The rows come from 4 hidden closed curves, with some noise, and rows from the same curve form a group. Each curve winds through 8 dimensions. The rows are also pushed far along 6 directions, which tell nothing about the answers.
In the rows, zero is written as 128.
Known rows, each followed by its group:
[140 136 130 119 186 101 121 104 134 138 112 157 149  92  99  93 120 140
 117]	Z851
[143 126  90 130 130  84  99 100 139 153 114 123 111 145 131 134 136 140
 105]	Z851
[151 110  55 154 127 110 125  76 129 145  91 119 105 189 189 162 153 164
 112]	Z894
[101 179 173  88 134 159 126 165 122 138 202 103 147 113 114 110 119 125
 160]	Z885
[109  96 170  72 184 113 139  95  83 107 149 125 154  81  97  71 142 163
 103]	Z894
[108 207 120 139  99 173 127 148 154 155 154  93 144 115 156 117 135  89
 157]	Z851
[154 153 102  99 127 110  90 132 133 152 141 131 141 169 107 146 103 105
 120]	Z164
[ 70  98 147 138 111 197 177  89  86 102 139  95 115 116 177 157 144 130
 120]	Z851
[131  98 144 147 100  94  88 133  88 101 104 147 110 143 198 120 128 144
 130]	Z164
[128 159 122 143  97 122 109 140 153 142 133 123 126 131 156  92 139 121
 135]	Z851
[129  67 130 101 110 167 158 130 100  98 129 113 122 163  94 187 103 110
 104]	Z885
[101 187 140 111 133 195 158 154 143 143 166 126 149 101 102 107 105  90
 144]	Z164
[129 147  99 152 135  62  71  87 126 146 114 145 140 153 205  74 155 185
 115]	Z894
[143 140 114 103 146 109 120 121 120 126 129 108 148 131 132 110 130 157
 106]	Z885
[117 152 132 130  76 170 134 161 156 157 160 107 124 151 117 159 112  67
 153]	Z164
[105 148 137 130 154 131 115 128 152 126 146 125 170  88 120  86 156 118
 129]	Z851
[ 91  85 159 149 127 180 198 102 119 120 118 129 133  95 151 106 152 126
 144]	Z894
[124  87 165 129  96  91 109 120  97 116 119 133 109 123 160  87 136 146
 121]	Z885
[119 155 127 124 132 147 132 114 119 126 135 114 129 122 147 127 122 136
 121]	Z851
[140 135  80 154 136 174 195 116 178 165 100 170 104 133  89 158 122  91
 145]	Z885
[162 153  87 181 115 127 137 158 185 160 101 195  69 152 117 157 123 107
 166]	Z164
[114 139 158 104 112 154 130 149 126 127 157 113 139 118 106 158 113  99
 141]	Z851
[146  91 109 150 110 176 187 131 144 132  90 151  94 146  94 180 115  90
 144]	Z164
[126 150 125 150  91 140 131 140 137 137 137  94 109 146 166 117 142 143
 152]	Z894
[147  63 136 170  48 159 138 172 123 117  97 120  95 183 171 192 121  76
 177]	Z894
[125 143 150 123  84 160 105 179 117 113 176  79 118 168 137 141 104 102
 146]	Z894
[115 139 121 106 136 139 124 112 129 139 163 121 123 137 121 137 133 129
 112]	Z885
[120 134 156 116  97 135 137 148 127 140 136 122 132 113 143 132 139 118
 156]	Z894
[149 111 114 160  85  80 104 149 168 150 103 177 112 163 126 139 126 110
 140]	Z885
[184 137 108 106 164  91 108 137 131 121 121 166 110 155  59 130 110 146
 124]	Z164
[144 118 120 145 121  66  91 129 135 162 113 174 123 153 155  93 115 130
 129]	Z164
[145  66 150 141 129  87 119 135  87  93  94 149 119 145 162 130 126 168
 133]	Z885
[134 182  60 128 155  97 106  67 140 176 139 147  99 182 151 151 125 178
  94]	Z885
[129 127 145 114  59 169 141 146  92 121 143  86  76 173 148 204  97 115
 142]	Z164
[108 187 103  89 148 155 116 111 116 145 191  91 110 154 129 179 122 147
 113]	Z894
[130 146 148  92 137 131 142 124 104 142 145 131 136 123 115 121 110 134
 133]	Z885
[137 192  98 130 118 113 103 128 154 162 142 136 140 158 150 122 123 136
 132]	Z894
[107 154 176 106 130 119  95 139 116 124 163 121 152  93 138  82 140 121
 140]	Z851
[108 197 131 114 158 146 153 103 137 162 147  95 139  69 125  95 136 138
 134]	Z851
[117 187  99 167 108 121 116 107 143 156 118 123  91 126 204 112 159 170
 146]	Z164
[150 150 134 132  85  77  60 151 130 136 141 135  95 172 143 129 130 142
 143]	Z164
[138 110  88 152 104 172 155 118 111 122 110 123  84 193 159 192  92 129
 114]	Z885
[136  72 130 165 103  99 123 109 118 125  87 135 114 142 203 121 172 147
 152]	Z894
[120 116 102 139 145 184 186  97 126 123 111 112 105 135 107 176  95 137
 100]	Z851
[136  72 170 100 117 108 108 135  80  77 117 125 153 134 128 103 117 139
 110]	Z851
[ 90 156 156 136 112 181 151 126 128 131 149  96 137 100 142 104  99 108
 127]	Z851
[142  77  71 132 138 143 166  70 125 135  97 128 112 174 136 177 141 147
  97]	Z894
[107 129 140 139 107 157 132 130 103  98 122  99 124 113 178 129 144 142
 134]	Z164
[134 151 148 118 121 125 143 135 126 158 126 149 130 109 130  97 117 117
 154]	Z885
[160 134 108 163 137  85 130 112 158 160  79 182 130 118 149  61 149 140
 152]	Z894
[152 105  93 157 113 122 125 137 165 138 100 171 110 161 119 168 140  98
 140]	Z851
[127 137 160 102 101 124 117 140 115 128 159  89 149 142 140 103 138 140
 139]	Z894
[135  81 118 164 150 102 132 121 144 127  97 160 128 127 128 120 150 131
 136]	Z164
[140 169  77 116 145 185 169 132 156 134 151 105 109 161  62 203 102 112
 110]	Z885
[125 127 126 111 178 123 134 115 139 116 146 140 150 111  65 105 138 135
 106]	Z885
[113  82 136  91 191 137 151  90  92  88 127  92 155  87  94 146 142 159
  91]	Z851
[134 151 135 113 101 108  62 150 104 109 157  76 133 167 147 138  87 132
 101]	Z851
[120 182 102 118 152 118 111 111 146 140 145 122 138 110 140  91 157 159
 117]	Z164
[124 188 109 146 108 123 132 123 165 185 130 152 101 111 157 104 145 121
 149]	Z164
[ 87 132 149 164 134 188 214 113 144 144 118 145 123  76 142  88 137 123
 156]	Z885
[ 96 160 147 121 108 138 128 120 136 144 169 107 144 135 147 100 144 151
 136]	Z894
[145 103 145 104 136 121 134 135 110 121 133 143 115 138  88 121 112 129
 130]	Z894
[121  95 163 124 131 126 119 145  96  89 118 114 160 103 148 104 137 124
 138]	Z164
[142  77 150 139 172  92 132 110 125 118  75 173 147  73 115  85 134 129
 128]	Z851
[119 133 168  96 103 138 118 130 112 133 157 120 134 117 108 100 126 100
 136]	Z164
[117 126 157  95 135 152 164 148 114 114 155 114 150 128  89 157 110 136
 128]	Z885
[128 180 142 116 131  97  81 147 131 143 174 131 114 135 131 115 131 142
 146]	Z885
[151  86 170 169  88 128 115 203 149 115 115 158 119 131 117 104 123  63
 193]	Z894

New rows, each followed by its group:
[134 190 141  87 170 101 121 152 169 164 175 156 180 114  51  90 121 130
 141]	Z885
[147 128 148 110 138 136 122 184 122 105 139 149 124 128  74 143  89  99
 139]	Z894
[118 131 171 144  96 136 133 146 138 145 126 123 143  92 131  69 139  88
 171]	Z164
[ 93 171 147 120 109 191 155 122 123 138 165 120 111 113 134 126 119 109
 142]	Z164
[114 120 157 116 115 137 111 139 108 109 158 126 119 141  99 131 106 105
 124]	Z885
[157  94 100 154 151 107 147 115 120 129  67 179 109 133 140 129 120 137
 130]	Z164
[142  91 137 130 135  66  86 126 125 115 119 131 125 124 119 105 133 150
 107]	Z851
[ 92 122 131 140 130 213 200 104 120 120 116 131 117  86 146 149 141 101
 137]	Z164
[ 97 130 152  69 153 189 178 107  97 114 169  79 175 114 103 164 135 130
 120]	Z894
[162 151 117 153 121  66 100 129 165 182 107 194  93 135 120  93 130 113
 157]	Z851
[166 103 136  93 143 122 104 169 116 102 131 166 133 155  63 171  95  89
 130]	Z164
[142 132 123 121 148 156 142 145 128 111 125 112 132 131  85 172  89 118
 121]	Z851
[124 145 111 114 127  98  93  96 116 149 125 118 150 135 171  99 139 139
 110]	Z164
[132 106 130 136  75 129 118 146 105 111 111 127 104 156 174 134 112 132
 121]	Z164
[157 109 127 130 103 176 165 171 134 111 111 146 110 165  74 189  84  78
 145]	Z851
[128  78 163 139 116  95 121 128 118 134 109 147 134 105 145  94 142 111
 149]	Z164
[ 98 172 135 157 128 148 136 115 135 137 138 127 113 110 171 116 138 150
 144]	Z851
[118 152 114 137  99 159 130 113 138 134 133 112 106 141 149 146 141 123
 133]	Z164
[161 135 105 104 118 101  94 149 142 132 131 110 131 154  96 158 116 121
 108]	Z851
[133 163 113 102 163 170 171 137 143 148 149 123 136 124  94 165 120 118
 141]	Z885
[139 130  89 145 135 124 133 118 143 133 116 124 103 143 133 176 155 138
 129]	Z851
[ 99 116 125 150 169 200 200  96 146 131 112 138 135  86  97 133 110 102
 119]	Z851
[ 99  66 155 110 115 194 191 107  69  78 120  67 148 116 168 156 144 143
 116]	Z894
[139  73 145 159  97 141 159 145 144 129  93 175  90 112 104 136 131  75
 163]	Z885
[140 119  89 118 153  74  89  72 125 152 136 129 120 166 163 119 168 179
 105]	Z894
[106 187 158 134 100 178 133 165 128 134 169  83 123 118 126 122  84  97
 147]	Z851
[152 111 122 163 117  79 113 132 155 151  87 176  95 131 124 129 125 132
 146]	Z851
[128 168 104 148 103 118 103 135 145 143 129 121 113 150 159 160 135 122
 135]	Z885
[129 151  85 140 117 124 112 107 129 150 125 126 119 173 183 151 124 147
 119]	Z885
[105 191 126 137 142 123 126 100 149 182 149 154 126 107 154  93 143 132
 147]	Z885
[146 136  88 124 132  66  88  94 137 156 111 118 124 138 139 107 137 150
  98]	Z851
[132 194 110 128 185 134 152 114 165 175 131 140 146  75 116  84 162 123
 159]	Z894
[160 144 122 120 131  82 116 124 128 165 112 169 117 143 131 113 116 141
 141]	Z885
[106  46 128 128 147 113 129  78  99 106 111 127 129 121 136 153 145 140
  90]	Z851
[ 92 147 146 159  60 170 133 154 145 154 152  98  98 132 158 163 117  74
 159]	Z851
[142 108 162 129 100 107 116 148 127 145 126 157 139 148 132 113 130 107
 170]	Z894
[125 121 158 129 117 105 130 158 147 137 126 152 152 101 118 101 147 123
 158]	Z885
[151 102 117 147  86 143 125 159 128 111 105 124  96 152 133 165 117  93
 141]	Z885
[131 116 123 134  95 122 134 117 115 124 112 117 113 137 160 121 146 148
 125]	Z851
[143 107 125 146 101  56  90 135 151 142 108 173 122 153 135 121 140 138
 127]	Z885
[158 184 100 140 134 123 113 149 169 146 124 155 111 135 105 128 131 118
 154]	Z164
[170  42 127 115 155 103 142 138 129 120  99 179 131 160  42 171 107  96
 130]	Z164
[143 152  99 173  93 113 136 117 174 177 106 146 103 155 174 112 156 139
 161]	Z894
[138  14 158 159  74  96 129 125  89  90  77 145 107 160 186 122 141 149
 130]	Z894
[161 124 108 125 133 127 145 146 145 139 129 161 102 179  73 159  88 130
 122]	Z885
[133 149 113 135  95 176 165 135 146 148 126 118 100 147 111 156 112 102
 143]	Z164
[127  62 121 188 138 132 172 109 144 110  70 168 100 104 139 125 155 135
 138]	Z851
[129 121 168 133 150 126 138 156 126 127 132 162 134 102 116 106 126 120
 168]	Z885
[138 124  98 131 155 142 157 109 138 131 124 119 120 142 116 141 147 157
 126]	Z894
[120 126 120 168 109 124 123 130 154 136 108 112 122 105 159 110 142 122
 132]	Z851
[128 138 130 130  93 118  87 145 132 144 162 123 112 178 138 168 116 108
 138]	Z164
[114 163  95 136 150 165 154 116 167 169 155 147 126 143  97 141 115  98
 128]	Z164
[140  88 103 138 127 151 164  89 128 139  93 146 104 147 120 163 125 108
 120]	Z164
[122 133 175 139  45 141 125 183 108 119 126 104 135 134 169 125 100 100
 161]	Z885
[134 139 201 108  94  95  91 199 123 129 142 142 175 100 119  71 116  89
 179]	Z885
[130 137 146 137  96 123 123 163 131 143 121 124 135 112 161 118 128 101
 159]	Z164
[135 107 111 120 138 104 136  95 119 126 108 133 126 120 134 110 162 161
 113]	Z851
[155 173 112 109 111  96  94 141 138 144 136 124 133 156  97 117 106 127
 116]	Z885
[119  96 178 112 112 125 102 153  88 102 150 106 149 126 145  94 126 112
 151]	Z894
[122 126 152 128 136 135 133 151 146 122 145 134 164 120 108 117 152 121
 157]	Z894
[101 115 167 112 100 127 123 140  73 104 147  94 128 123 186 105 115 158
 118]	Z164
[116 145 136 133 118 118 116 131 137 126 141 112 151 134 166 115 159 156
 140]	Z894
[134 166  94 113 117 103  97 121 130 140 160 122 112 203 108 170  98 164
  96]	Z885
[144 167 136 105 144 108 132 142 136 148 148 141 134 133  89  94 110 151
 129]	Z885
